The rows of a group lie close to one hidden flat surface of 8 dimensions, which passes through zero. Surfaces can cross.
In the rows, zero is written as 128.
Some rows, each with its group after it:
[ 52 195 155 160 118 125 149 110  90  87 137  81 126] | J_128
[ 48 123  92 180 118 169 112 142 101 126 112 108 145] | J_500
[113 156  85 125 109 179 143  91 100 137 134 157 122] | J_853
[106 145 127 152 112 137 143 139  89 108 108 100 113] | J_128
[134 112 144 108 156  93 125 192 200 110 108  74 103] | J_417
[135  78 106 161 112 114 128 143 136  86 132 112 157] | J_752
[103  91 183 145 156 128 100  82  80 171 132 118 104] | J_831
[129 170 166 142 129 111  74 103 122 144 179 120 188] | J_310
[ 73 147 111 128 109 108 161  97 155 126 149 111 157] | J_831
[108 121 109 142 158 165 127  96  96 108 141 173  79] | J_500
[120 136 169 121 149  83 111 176 138 104 133 101 119] | J_417
[154 145 154 158 114 129  81 119 141 137 163 132 189] | J_203
[123  64  72 141 122 102 113 169 128 150 165 135 135] | J_310
[122 122 106 163 113 139  82 154 103 116  95 132 186] | J_500
[120  94 114  98 167 103 115 124 124 186 113 135  97] | J_752
[ 77 113 139 109 137 177 103 127  96 133 125 122 128] | J_626
[ 96 143 139 134 134 137  88 103  48 158 119 153 156] | J_203
[151  82 124 109 167  93 102 123 130 140 110 153 121] | J_853
[ 65 142 144 188 115 110 127 107  82 144 150  69 127] | J_128
[ 52 133 167 157 154 148 101 138 121 152 111  84  99] | J_752
[176 130 126 106 131 141 138 116 170 123 163 137 115] | J_417
[140 123  93 147 112 116 147 151 158  94 151 148 140] | J_831
[118 137 118  91 109 100 153 111 112 109 125 128 158] | J_752
[172 177 142 124 136  98 154 147 156 133 104 174 106] | J_417
[131 111 154 118 152 129 121  77 144  90 129 125 125] | J_626
[133 131 149 107 147 100 142 148 200  58 130  75 121] | J_626
[ 96 117 150 180 140 126 115  87 126 159 175  97 108] | J_128
[163 190 152  85 152 132 119 124 114 145  99 153 112] | J_310
[112 114  88 109 110 114 157 141  83 168 114 154 122] | J_500
[142 161 127 133  73 116 153 102  90 153  90  98 183] | J_853
[107 129  92 108 130 140 110 127 148 165 102  75 150] | J_853
[166 164 181 175 140 177  68 158 154  98 141  98 134] | J_831
[123 131 127 140 122 116 119 101 142 172 120  71 144] | J_853
[ 96  97 117 147 170 134 124 149 185 141 138  93  66] | J_752
[ 98 150 141 138 158 108 118 162 126 135 142 128  82] | J_417
[159 156 167 148  80 119 159 139 142  98 147 113 145] | J_853
[132  72  91 142 120 106 148 128  84 134 147 204 110] | J_831
[138 134 161 168 147 133 100  98 111 163 175 134 105] | J_831
[125 113 157 113 153 110 112 142 139  80  91 133 139] | J_853
[ 72  95 139 158 129 149 140 146 169 106  99  53 108] | J_310
[170 139 101 197 123  74 180  92 166 155 137 132  94] | J_626
[140 135 121 123 115  79 144 167 126  71 116 115 142] | J_417
[118 114  90  91 142 166 186 138 155 110 131 122  38] | J_752
[136 102  63  90 146 154 106 111 145 134 132 179 155] | J_203
[160 160 122  73 161 125 110 141 132 123 117 123 106] | J_310
[113 112  98 124 140 100  77 144  63 170 145 154 150] | J_417
[ 28 128 121 151 115 124 157 150 196  75 134  63 148] | J_831
[189 120 127  98 111  80 154 156 143 123  93 170 147] | J_310
[145 147 124 130 130 161 142 160 124 107 156 204  95] | J_626
[114 149 169 160 112  79 117 154 152 135 150 139 175] | J_310
[155 124 120 131 118 142 146 130 109 151 155 127  88] | J_500
[101 142 145  79 108 143 166  90 147  75 135  78 153] | J_752
[108 143 169 148 105 110 120 140  52 127 107 155 162] | J_853
[ 95 157 151 165 148 185 117  68 149 124 183 128 107] | J_626
[ 68  86 150 135 161 124  90 122 112 177 106  93 117] | J_752
[138 116 103  94 109 117 185 129 111 139  96 158 109] | J_203
[180 144  69  86 147 154 122  76 218 146 145 122 143] | J_853
[ 75  63 130 123 141 148 117 139  96 136  95  92 111] | J_417
[103 100 139 131 149 144  96 100  54 206 112 162 105] | J_752
[ 77 154 123  88 167 118 140  90 107 139 115 138  96] | J_203
[134 122 192 104 119 115 128 118  85 100 143 130 138] | J_417
[147 125 102 122 121 126 154 178 130 121 121 163  97] | J_626
[ 99 134 158  95 160 127 110 133 201 106 121 120 144] | J_128
[100  90 128 113 133  86 184 142 131  36 103 100 105] | J_310
[ 94 119 140 133 145 179 116 106 125 128 135 132 110] | J_626
[124 186 157 141 129 107 114 143 112 173 149 193 132] | J_310
[147 146 104 140 136 165 123  83 119 130 170 203 122] | J_500
[127 154 152 167  78 188 108 155 137 104 121  76 179] | J_203
[169 108 121 106 119  89 127 144 160 132 126 115 157] | J_128
[142 130 115 134 114 153 136 161 118 115 114 122 117] | J_203
[123 118 181 186 134 115  91  96 164 159 162  78 144] | J_128
[ 93  99 146 106 166 132 106 134 204 130 135 117 130] | J_128
[134 135  73 170 111 170 115 149 150 110 143 123 150] | J_500
[ 94 139 122 136 147 163 160  96 159 120 175 119  71] | J_500
[ 71 131 123 104 144 124 107  79  60 169 100 172 160] | J_203
[147 136 109 118 132 108 118 173 101 139  88 123 118] | J_831
[139 104  86  84 142 101 165 113 110 109  98 190 115] | J_500
[103 114 176 105 148 142  90  93  91 114 103 135 161] | J_626
[120 121 134  97  85 117 184 136 187 120  77  86 158] | J_203
[ 83 138 124  89 153 140 132 137 147 105 113 143 125] | J_128
[161 177 149 136 157 178  78 142  88 157 111 107  85] | J_831

New rows, each followed by its group:
[135 208 109  82  77 145 141 153 105  80 122 107 191] | J_128
[ 88 138 183 173 145 157  89 111 131 142 118 102 132] | J_128
[153  98  91 127 171 106 121 154 186 167 135 145  73] | J_752
[ 91 149 106 168  90 136 185 119  98  62  89 114 143] | J_417
[ 84 113 153 118 164 120  95 111 148 154 133 144 137] | J_128
[ 74 155 167 138 170 136 100  69 165  95 133 156 161] | J_500
[192 158 118 118 141 166 137 151 146 159 128 184  65] | J_752
[112 133 162 138 126 106 156 132 179 117 130  78 113] | J_203
[ 83 141 126 128 162  97 115 167 143  98 200 121  98] | J_310
[105  84 126 166 134 137  81 175 149 109 119  87 152] | J_203
[126 148 130 134 153  97 126 123 138 176 136  65  81] | J_831
[107 123  69 126  95 131 126 138  88 165 111 177 167] | J_500
[ 83 159  91 121 104 118 161 135 128 102 178  69 128] | J_128
[159 135 175 189 112  69 121 120  97 134  91  84 145] | J_128
[111 102 127 109 147 161 122  72 144 120 137 100 119] | J_626
[ 81 163 143 187 119  72 143 194 116 122 116  96 107] | J_626
[124  94 111 121 133 157 149 138 186 122  95  88  98] | J_417
[126 105 129 108 123 113 166 147  92 102  83 147 100] | J_417
[130 112 143 134 121 152 122 145 127  87 127 151 156] | J_831
[110 144  92 112 138 180 153 120  81 122 124 197  83] | J_128
[155 115 146 130 134  89 118 106  95 152 116 157 148] | J_853
[132 120 159 152 133 140 118 145 174 114 103  84 122] | J_128
[147 120 177 145 142  90 119  99 148 102 113 126 140] | J_853
[120 171 111 166  90 140 118 173  99 174 156 155 135] | J_626
[110  46 105 161  90  89 114 149 127 130 139 115 190] | J_310
[153 107  84  92 102 148 197 187 126  96  69 115  70] | J_203
[103 118 107 120  90 145 175 100 178 139 121 130 161] | J_203
[165 138 200 123 137  99 115 114  81 143 133 108 111] | J_500
[141 167 157 114 153 111 106 117  69 131 127 137 115] | J_203
[131 165 104 153 114  93 113 138 114 168  68 139 179] | J_417
[115  49  97 131 117  83 174 137 146 103 141 159 121] | J_831
[ 98 129 141 173 133  78  96 177 107 137 111  83 134] | J_831
[ 87 188  88 120 114 198 128 145  89 117 101 138 130] | J_831
[119 135  52 140 119 115 170 120 119 147 174 165  93] | J_831
[116 122 124 140 136 141  68 112 133 185 133 105 179] | J_417
[140 143 133 100 154  98 140 161 170  83 139 121 100] | J_310
[ 73 165 146 120 163  68 118 159  88 104 175 160 110] | J_310
[133 108 143 111 102 132 153 114  90  84 117 124 141] | J_417
[131 113 158  98 112 143 124 122 137  99  90 144 174] | J_831
[110 141 118 140 138 133 133 133 137 124 173 141 106] | J_310
[117 108 114 177 136 166  82 170 146  94 107  96 150] | J_500
[148 151 165 130 119 115 114 169 192 104 161  96 152] | J_853
[119  77 151 104 126  86 103 134 104 136  73  98 178] | J_752
[110 106 168 179 176  82  63 144  79 139 145 113 114] | J_203
[167 104  96 122 107  88 130 108 109 112 195 177 170] | J_310
[121 170 141 134 131 152 137 135 176 115 149 103 107] | J_752
[135 130 163 180  88 149 100 150 164 119 138  93 187] | J_203
[136  85 129 141 102  95 142 166  78 146  92 141 135] | J_203
[101 107 117 131 123 123  86 122  62 182  96 137 173] | J_417
[ 59 114  87 125 136 165 143  95 102 154 128 154 111] | J_203
[133  57  96 161 125 113  97 129 116 164 152 185 167] | J_203
[181 153 120 173  94 169 100 136  94 146 173 116 141] | J_500
[135 144  91  71 139 144 140 105 155 120 115 147 130] | J_203
[140 116 138 107 117 119 192 138  88  83  93 155  85] | J_417
[134  91 126 132 135 191 107 167  79  95  96 168  98] | J_831
[117 178 101 159 126  99 113 134  93 133 175 155 145] | J_417
[165 158 147 138 103 139 124 134 171 111 143  82 159] | J_128
[ 92 116 109 142 161 174 106 114 116 156 194 130  75] | J_417
[142 142 143 136 117  75 111 146 147 128 119 105 176] | J_831
[126 128 145 148 103 157  93 131 168 141 161  61 167] | J_128
[159 156 122 159 111 126 100 150 100 121 139 162 174] | J_831
[165 164 103 128 121 114 159  85 141 126 203 158 117] | J_128
[ 71 220  90 164 114 164 109 184 118  99 113  91 148] | J_831
[ 84 101 148 138 155 146 123  97  96 116 115 139 107] | J_626
[143 175  84 160 101 114 168 138 150 126  55 142 149] | J_417
[176 144  84 105 116 102 149 148 163 117 129 135 140] | J_831
[181 174 125 138  93 132 106 111 137 135 163 140 187] | J_500
[ 98 178 152 136 140  83 118  80 109 205 145  79 128] | J_831
[136  99 175 190 136 120 109 114 188  95 196 120 142] | J_831
[111 180 174 149 110 140 181 111 107 126 142  95  76] | J_203
[135 139 163 181  77 133 146 125 106 154 146 124 144] | J_203
[155  85  61 103 128 119 115 151 123 141 141 138 129] | J_417
[122 143 165 133 135 148  98 108 114 125 139 143 159] | J_626
[106 106 128 108  98 120 169 173 135 192 132  79  79] | J_500
[151 115 132 153  99 108 136 124 171 115 168 133 173] | J_310
[153 165 213 151 138 122  71 103 120 135  91 138 181] | J_128
[161  85  81 117 132 119 103 152 164 132 166 112 134] | J_310
[ 62  98  96 140 127 137 136 166 122 130  91  97 116] | J_500
[145 162  99 153 105 113 101 173  84 133 115 159 164] | J_831
[166 134  83 123 110 107 149 142 151  86 145 130 150] | J_417
[ 82 141  98 131  91 193 142  75 111 162 134 167 167] | J_203
[126 133 103 141  83 123 163 124  95 168 115 109 130] | J_853
[ 78 139 127 133 157  92  79 137  78 126 199 135 133] | J_310
[166 105 120  99 139  83 172  84 175 158 175 135 109] | J_831
[154  92  97 139 142 136 154  90 146 140 115 147  85] | J_626
[125 140 169  68 160 160 123 108 138 188  97 113  78] | J_752
[120  98 157  87 156 182 135  82  99 160 112 122  69] | J_831
[106 130  72 181 140 124 124 210 105 114 117 106  78] | J_831
[ 94  81 135 177  88 100 149 165 102 162  72 153 154] | J_310
[147 143  88  74  89 142 104 151 116 167 152 111 184] | J_626
[170 144 105 145 134 159 177 137 132  81 106 143  54] | J_128
[134 116 144 142 134 102  93 121 172 129 147 122 173] | J_203
[ 40 136 120 182 126 149 126 126 120 114 123  79 123] | J_417
[102 121 141 143 112 107 201 130 119 141 125 109  51] | J_203
[ 94 111 118 134 130 129 194 142 123  92 107 151  64] | J_310
[114 157 188 147 117 147 135  89 110  73 202 117 132] | J_417
[ 61 132 157 102 171 107 145  94 170  94 110 125 125] | J_500
[125  96 151 120 106 108 129  88  88 136 129 188 184] | J_831
[130 139 117 114  77 160 140 131 153 120  93 118 189] | J_203
[128  51 123  93 125 119  89 145 122 154  76  90 172] | J_417
[117  68 118 124 129 114 108 145 176 153 154  87 139] | J_128
[158 166 152  99 130 133 120 114 104 131  78 139 136] | J_310
[ 73 136  93 144 115  99 172 116 184 120 174 101 137] | J_831
[106 135  91 160 122 144 136 131 104 129 153 160 107] | J_831
[118 142  74  94 106  94 170 126 123 141 119 152 142] | J_831
[ 95  91  87 139 152 103 124 134  91 169 128 160  95] | J_752
[120 123 170 140 146 116 119  87  98  95  89 147 143] | J_853
[136 117 140 111 132  94 145 131 171  58 140  88 142] | J_310
[188 158 104 141  97 118 150 142 125  84 146  51 111] | J_500
[142 146  82 151 111  75 131 152 102 140 136 161 158] | J_831
[116  98 100 117 142 128 151 103 132 104  66 110 115] | J_853
[107 119 119 135 128  92 146 121 129 133 153 109 118] | J_128
[124 140  88 139 107 159 158  73  62 162 141 176 114] | J_853
[ 96 101 160 132 106 169 151  83  93 126  69 120 133] | J_417
